There are 10 hidden switches. A switch that is on adds its own fixed numbers to the row, and there is some noise. The rows also spread widely along 11 directions, which tell nothing about the answers.
(in the rows, 128 means zero)
Known rows, each followed by its switches (1 for on, 0 for off):
[130 104 177  99  81 161 136 134 156 117 160 168 117 141 105 151 155  91
  94 141 146 124 104 118 127 114 121 173 150 105 113 141 116  66 120]	0 1 1 0 1 1 0 0 0 1
[120  59 127 152 123 134 122 127 167  75 112 123 111 107 130 141 126  96
 125 160  89 206 145 122 154 142 119 229 151 100 145 141 139 159 141]	1 1 1 0 1 0 1 0 1 0
[109 107 180 140 164 149 144 126 125  93 146 170  71 144  88 140 166  71
 107 144 145 147 139 129 136 167 152 153 166  78 107 131 108  81 131]	0 1 0 1 0 1 1 1 1 1
[136 156 163 105 143 182 150 103 132 151 145 127  98 147  94 115 118 117
 144 147 162 118 149  97 152 163 164 101 145 128  97 123 114  75 123]	0 1 0 0 0 0 1 0 0 0
[ 81 121  82 123 104 164 180 148 129 102 169 118 155  89 162  70  82  97
 189 138 115 147 164 127 164 115 169 158 157 140 124 121 114 152 113]	0 1 1 0 0 1 1 1 1 0
[113  77 205 130 112 162 136 125 143 111 157 157  99 158  96 147 170  62
 107 158 163 137 151 155 142 150 123 166 149  95 123 159 103  64 118]	0 0 0 0 1 1 1 1 1 0
[ 90 129 203 130 157 122 109 177 129 119  75 121 105 104 141 124 181 100
 140 122 143 143 150 184 123 158 117 169 145 158 126 106  98 117 126]	1 0 1 0 1 1 1 1 0 1
[105 172 130  94 170 141 169 141 112 128 150 152 131 118 150 109 106 128
 158 128 138  99 147 120 143 120 150  80 141 161  78 109 107 110 109]	0 1 1 0 1 1 1 1 0 1
[124 158 193 101 133 164 143 153 134 148 141 139 103 122 116 121 174  94
 140 119 171  96 132 132 130 139 138 119 143 140 101 123  97  62 126]	0 1 1 0 0 1 1 0 0 1
[142 144 148 158 115 140 134 141 141 142  91  85 109 147 134 114 107 126
 169 176 131 160 127 162 156 169 145 197 109 153 150 103 119 142 118]	0 1 0 0 0 0 1 1 0 0
[ 54 171 138 124 128 179 156 148 113 134 147 154 118  90  90  36 104  89
 138 106 178 140 188 136 124 186 172 153 180 140 119 102  74  97 111]	0 1 0 0 0 1 1 1 0 1
[125 143 161 118 182 112 129 124 132 113 109 177  95 147 119 160 144 150
  98 158 136 126 147 124 121 140 100 111 136 145  91 117 107 102 125]	1 0 0 0 1 1 1 1 0 0
[107 144 169 113 144 173 137 137 128 128 138 105  96  75 109  90 184  60
 159  93 162 145 155 115 113 147 162 151 185 109 133 134 118  89 152]	0 1 1 0 0 0 0 0 0 0
[127 133 151 109 146 121 175 117 121 107 160 132 113 132 178 154 162 106
 172 145 133 126 125 137 152  67 140 101 133 123  88 129  96 134 146]	0 1 0 0 1 1 1 1 1 1
[119  48 174 100 121 132 117 147 146  76 155 156 152 140 157 190 170  93
 120 161 114 122 121 144 148  66  99 115 148 130 100 161 117 126 125]	1 1 0 0 1 1 0 1 0 0
[118 102 175 135  68 145 119 132 178 136 106 125 141 148 104 122  99 114
 121 168 140 166 153 154 160 164 114 200 116 158 137 122  78 150 119]	1 1 0 1 0 0 1 0 0 1
[121  95 158 107 100 167 153  93 142 109 158 119 123 159 127 146 111 113
 157 166 115 128 144 128 182 115 150 123 151 105 111 113 110 135 122]	0 1 1 1 0 1 1 0 0 0
[139 147 185  92  77 162 167  94 146 135 176 146  92 166 111 161 180  98
 117 145 178 114 101 140 117 104 128 139 134  98 114 111  82  57 148]	0 1 0 1 1 1 1 1 0 0
[106 123 138 125 125 158 125 130 110 113  97 108  79 157 138 124 113 145
 154 162  81 127  82 130 172 147 187 155 151 113 125  75 180  96  92]	0 0 0 1 0 0 0 0 1 0
[113 124 148 125 156 123 134 120 135  96 126 146  74 116 122 148 179  97
 120 136 127 155 122 125 121 125 142 174 161 102 122 117 123 101 141]	1 0 0 1 1 0 1 1 0 0
[133 170 103 133  90 155 195  99 129 126 180 132  95 139 126 123 127 108
 155 151 153 137 116 113 130 103 165 174 136  97 117 108 101 108 140]	0 1 0 0 0 1 1 1 0 0
[100 171 161 115  80 122 153 139 124 142 112 148  99 129 150 124 161 142
 134 128 141 114  96 157 114  97 137 168 126 139 121  81 104  97 126]	0 0 0 0 1 1 0 0 1 1
[117 104 140 163  89 120 158 121 130 105 132 139 109 161 134 163 120 130
 133 178 102 128 119 149 162  97 135 191 118 110 119  99 123 145 114]	1 0 1 0 0 1 1 0 0 0
[134 134 135 151 110 116 184 158 137 128 169 145 110 121 134 139 162  52
 150 141 146 148 131 132 140  98 146 202 120 111 123 161 111 105 137]	0 0 1 1 1 1 1 0 1 1
[139  94 165 118  93 150 114 122 174 109 135 132  90 125 109 156 183  95
 103 155 145 187 131 120 132 130 108 231 148  89 137 146 111  99 155]	1 0 0 0 1 1 1 0 0 0
[106 129 159 129 169 155 136  95 120 111 114 127  74 156  95 114 107 115
 138 151 127 156 147 125 161 186 179 137 167 104 111  91 116 122 114]	0 1 0 1 0 0 1 1 0 1
[118 141 159 136 161 153 118 178 117 121  86  73  96  95 156  97 176  79
 185 122 134 173 118 156 130 162 159 175 153 141 147 119 152 111 133]	0 1 0 0 1 0 0 1 1 0
[125 123 117 121  89 139 146 147 184 133 157 160 148  99  95  99 105 102
 111 145 149 155 186 107 130 146 109 198 136 154 143 163  88 127 125]	0 0 1 1 0 1 1 0 0 0

New rows. What belongs after each?
[110 119 152  94 143 152 133 116 148 116 125 142 118 135 119 121 109 131
 130 151 127 139 163 129 148 162 130 131 156 140 117 115 107 114 111]	0 0 1 1 1 1 1 1 0 0
[116 150  99 102 131 148 122 183 151 125 116 112 129  60 144  79 122 117
 161 121 127 166 133  95 139 135 152 180 144 171 119 124 127 124 133]	1 1 0 0 0 0 1 0 0 1
[110 132 164  95 117 154 166 117 112 116 156 102  85 135 169 144 175  98
 182 126 126 107  80 146 160  74 191 135 157  96 103  93 140  80 122]	0 0 1 0 1 0 1 1 0 1
[144 116 165 109 158 135 114 154 142 119 114 115 128 123 152 153 162 124
 157 156 129 136 150 125 153 111 109 111 127 160 100 143 109 142 148]	1 1 0 0 0 1 1 0 0 0
[ 77 105 152  98 133 145 131 128 132  99 151 206 125 130  98 112 104 117
  78 142 138 123 165 122 136 146 132 128 174 128 101 131 102  94  90]	0 0 0 0 1 1 0 1 0 1
[134 187 131 116 167 110 130 135 133 122  82 156  75 127 131 133 139 171
 109 141 120 131 113 122  98 151 114 146 133 147 119  83 141 106 122]	0 0 1 0 1 1 0 1 0 0
[133 135 112  99  58 131 156 122 173 115 159 159 119 128 128 130 130 120
 112 156 139 151 109 114 130  95 140 205 135 115 133 123 105 114 124]	0 0 0 1 0 1 0 1 0 1
[135 120 177 152 120 150 143 106 155 135 133 169 111 149  61 131 117  89
  89 150 162 133 175 122 116 177 113 159 139 124 127 153  95 103 116]	0 1 1 0 0 0 0 0 0 0
[156 162 147  68 158 183 125 142 152 157 135  87  96  99 126  99 172 101
 181 129 170 165 155  85 158 148 163 138 158 133 106 150 117  84 149]	0 0 0 0 0 1 1 0 0 1
[156 150 159 104 175 127 140 137 121 137 117  98 106 158 165 158 150 130
 184 165 130 127 126 140 168 117 141  97 118 155 104 125 129 122 130]	0 0 0 1 1 1 1 1 0 0
[ 90  85 149 131 162 154 155 126  98  73 142 120  84 132 156 134 137  92
 168 142  85 126 101 137 182 118 201 131 173  80 100  98 162 113 108]	0 1 1 0 0 0 1 1 1 1
[171 138 144 126 148 114 146 153 139 124 142 157  94 156 125 178 171 101
 120 162 139 107  85 114 122 103 138 140 113 127 112 157 152  69 118]	0 0 0 1 0 0 0 1 0 0
[123 131 102 109 154 112 126 197 149  86 130 191 125  84 141 129 139 127
  99 132 107 117  99 104 105 113 113 160 142 152 111 134 148 101 109]	0 1 1 0 0 1 0 1 0 1
[ 97 161 137 168 105 125 176 146 115 141 138 110 120 121 137 103 130  73
 170 137 167 146 157 170 131 122 156 191 125 146 131 122  96 129 123]	1 0 0 0 1 0 1 1 0 0
[149  83 169 111 103 162 132 149 183 125 169 139 146 113  96 136 159  54
 123 148 164 155 174 114 141 143 104 175 142 127 132 195  93 101 142]	0 1 1 1 0 1 1 0 0 0
[101 155 105 132 120 168 135 158 126 112 125 111  87  73 126  70 147  96
 158 118 129 187 125 114 128 162 164 219 170 108 146 102 138 100 142]	0 1 0 0 1 1 1 0 1 0
[106  86 142 144  96 152 129 166 143 108 141 133 153 124 118 109 110  81
 138 166 137 167 153 156 156 151 129 204 139 139 146 153 112 127 107]	0 1 0 0 1 1 1 1 0 0
[113 101 172 115  94 153 154  73 148 101 139 159  67 167 109 158 136 134
 102 159 116 133 113 122 159 130 147 175 154  64 111  85 117  99 122]	0 0 1 0 0 1 1 0 1 1
[104  57 177  94 118 137 129 101 174  85 155 190 115 135 104 155 132 107
  81 151 115 137 166 113 154 125 109 143 166  99 110 146  96 118 126]	0 0 1 1 0 1 1 0 1 1
[130 146 104 119 111 134 184 108 137 117 176 167 130 148 134 132  97 137
 136 168 135 112 141 109 144  93 135 119 122 135  99 118  97 128 121]	0 1 0 0 0 1 1 1 0 0
[138  72 146 150 133 129 137 185 140 104 146 124 158 117 147 145 144  59
 159 167 123 151 145 155 160 121 118 181 125 145 134 180 128 139 118]	0 1 1 0 1 1 1 1 0 0
[110  84 185  97 134 153 101 163 121  93 132 154 101 129 129 162 187 101
 114 139 112 123  87 132 146 114 140 142 169 103 103 132 151  68 115]	0 1 0 0 1 1 0 0 0 1
[ 78 108 147 152 145 141 171 131  94  91 142 139  90 127 144 132 149  83
 161 134 108 122 141 140 166 104 179 146 164  89  94 108 126 127 114]	1 0 1 0 0 1 1 0 1 1
[136  64 162  96 134 160 121 124 171 100 145 147 138 140 120 139 105 104
 117 177 126 151 153 112 165 146 113 130 141 137 112 167 119 103 112]	0 1 0 0 1 0 1 1 1 0
[132 128 149 133  56 126 163  97 178 131 134 133 155 148 124 133 100 113
 127 165 151 167 170 159 127 126  93 183 114 146 150 128  59 180 139]	0 1 1 1 1 1 0 1 0 0
[ 91 126 109 125 118 137 161 110 116 102 118 111 119 129 171 117  77 157
 178 156  72 131 114 133 170 105 161 140 139 134 121  69 145 158 110]	0 1 1 0 1 0 1 0 1 0
[141 121 177 123  94 141 115 118 164 145  96 100 128 140 130 124 120 115
 149 161 142 179 151 149 149 152 122 179 129 150 141 132  94 153 131]	0 1 0 0 1 0 0 0 0 1
[ 98 100 121  98  65 141 155 109 181  87 164 177 129 111 111 134 124 116
  81 133 130 133 121 116 113 106 112 182 149 120 128 107  95 109 135]	1 1 1 1 0 0 1 1 0 0
[ 85 105 152 194 146 127 180 177  86 106 158 142 121 125 129 131 150  29
 165 139 142 125 156 175 157 116 178 180 144 110 108 151 114 130 100]	1 0 1 0 0 1 1 1 0 1
[ 73  93 154  89 127 160 146  97 154  91 142 125 107  95 135 106 129  81
 144 116 129 176 175 122 155 135 160 157 189 104 113 119 101 133 135]	1 0 1 1 1 0 1 1 1 1
[ 62 141 164 136  75 138 179 119 120 122 147 134 111 124 135 110 140  75
 151 116 152 127 136 179 137 110 172 181 155 115 123  84  82 115 115]	1 0 1 1 1 0 1 1 0 1
[140 119 183 117 158 117 120 142 157 115  78 118 105 134 164 160 162 122
 144 147 123 136 117 144 131 121 106 127 114 159 110 119 117 141 136]	1 1 1 0 0 0 0 1 1 1
[ 99 101 139  94  99 200 146 157 152 112 159  90 132  79 147  93 146  64
 181 114 135 143 136 110 160 115 172 165 165 124 121 136 132  88 132]	1 1 1 0 0 0 1 0 1 0
[124  55 151 123 130 134 136 189 150  98 149 134 154 120 167 142 136  81
 156 165 109 126 134 146 187  99 134 156 128 146 113 172 137 124 100]	0 0 1 0 0 1 1 1 1 1
[111 147 142 159 174 136 123 152 110 134  90  96  95 108 123  91 133 109
 178 146 132 171 180 138 152 180 150 173 155 137 138 121 120 154 131]	0 0 0 0 0 1 1 0 0 0
[124  99 155 133 122 129 148 120 129  84 143 126 104 134 154 164 170  94
 146 150 116 142 113 150 134  93 134 156 155  96 125 122 127 136 139]	0 1 1 0 1 1 0 1 0 0
[ 92 116 163 112 142 184 141 133 118 105 122 107 112 125 146 104 138  86
 176 127 138 157 152 135 168 142 178 123 172 114  99 115 114 123 117]	1 1 0 0 0 1 0 1 1 1
[141 145 100 146 212 100 152 169 111  94 130 137  92  93 166 133 182  88
 171 136 121 155 137 108 120 100 145 139 146 119 111 166 149 139 148]	0 0 0 0 0 1 0 1 1 0
[ 81 118 151 143 130 102 142 150 125 105 115 166 140 124 138 123 124 126
 124 150 133 120 174 171 130 118 104 135 134 164 113 116  77 158 116]	1 0 0 0 0 1 1 1 0 0
[115  76 149 120  84 135 140 180 160 105 159 162 177 125 131 157 126  85
 114 150 118  96 118 131 140  85 110 140 121 162 117 162 124 109 103]	1 1 1 1 0 0 0 0 0 0
[140 136 166 125 138  88 113 149 162 123  83 137  94 124 149 159 174 139
 115 153 136 143 109 149 118 118  99 175 113 156 118 112 108 128 141]	1 0 0 0 0 0 1 1 0 1
[145 117 110 129 107 137 163 146 149 113 149 121 123 125 161 141 136  93
 160 162 121 156 119 125 146  99 143 193 129 122 132 151 147 124 119]	0 0 1 0 1 1 0 1 1 0
[ 97  46 173 150  87 138 147  90 164  93 162 148 120 141  92 148 130  57
 112 157 130 160 187 141 160 126 134 194 163  88 133 156  87 149 131]	1 0 1 1 0 0 1 0 0 0
[102 178 105 153  83 138 194 103 105 128 150 135 104 141 130 103 101 117
 154 141 135 119 109 137 123 104 183 165 137 117 129  81 114 122 114]	0 1 0 0 0 0 0 1 0 0
[140 165 149 124 174 138 113 165 136 130  89 139  84 111 107 121 157 107
 128 128 133 164 124 114 116 183 132 167 148 137 126 122 140  97 129]	0 1 1 1 1 1 0 0 0 1
[117  77 197  92  76 192 134  89 167 119 156  95 112 136 114 121 156  68
 157 147 155 195 165 137 177 143 148 180 166  82 131 138  77 120 154]	0 1 0 1 1 1 1 0 1 1
[150 162 188 113 160 141 124 145 130 138 107 138  78 155 121 150 173 125
 122 153 158 131  97 139 128 156 124 138 124 133 105 107 117  67 127]	0 1 0 0 1 1 1 1 0 1
[104  99 173  95 119 124 124 133 171 118 142 189 121 113  90 134 131 107
  74 135 138 124 150 120 128 143 105 153 149 142 118 147 100  87 118]	0 0 1 1 1 0 1 0 0 1
[ 97 119 182 127 126 139 131 138 124 114 126 151  76 132 108 141 174  97
 111 130 139 121 115 135 134 126 152 166 155 107 104 107 119  75 121]	1 0 0 0 0 0 1 0 0 1
[ 94 124 113 160 134 127 186 103 110  95 161 143 109 130 122 121 102  85
 152 148 114 135 144 134 147 124 177 150 158  98 121 108 116 151 118]	0 1 1 1 0 0 1 1 0 0
[ 89  92 239 154 108 142 127 125 141 126 114 134  87 135  89 140 189  50
 111 124 170 152 162 178 128 159 128 201 159 101 129 135  82 100 134]	1 0 1 0 1 0 1 0 0 1
[147  74 161  82  98 145 126 113 168  95 153 115 127 129 166 172 161 119
 148 161 103 149 108 122 174  73 117 156 147 106 112 134 118 142 150]	0 1 1 0 1 1 1 0 0 1
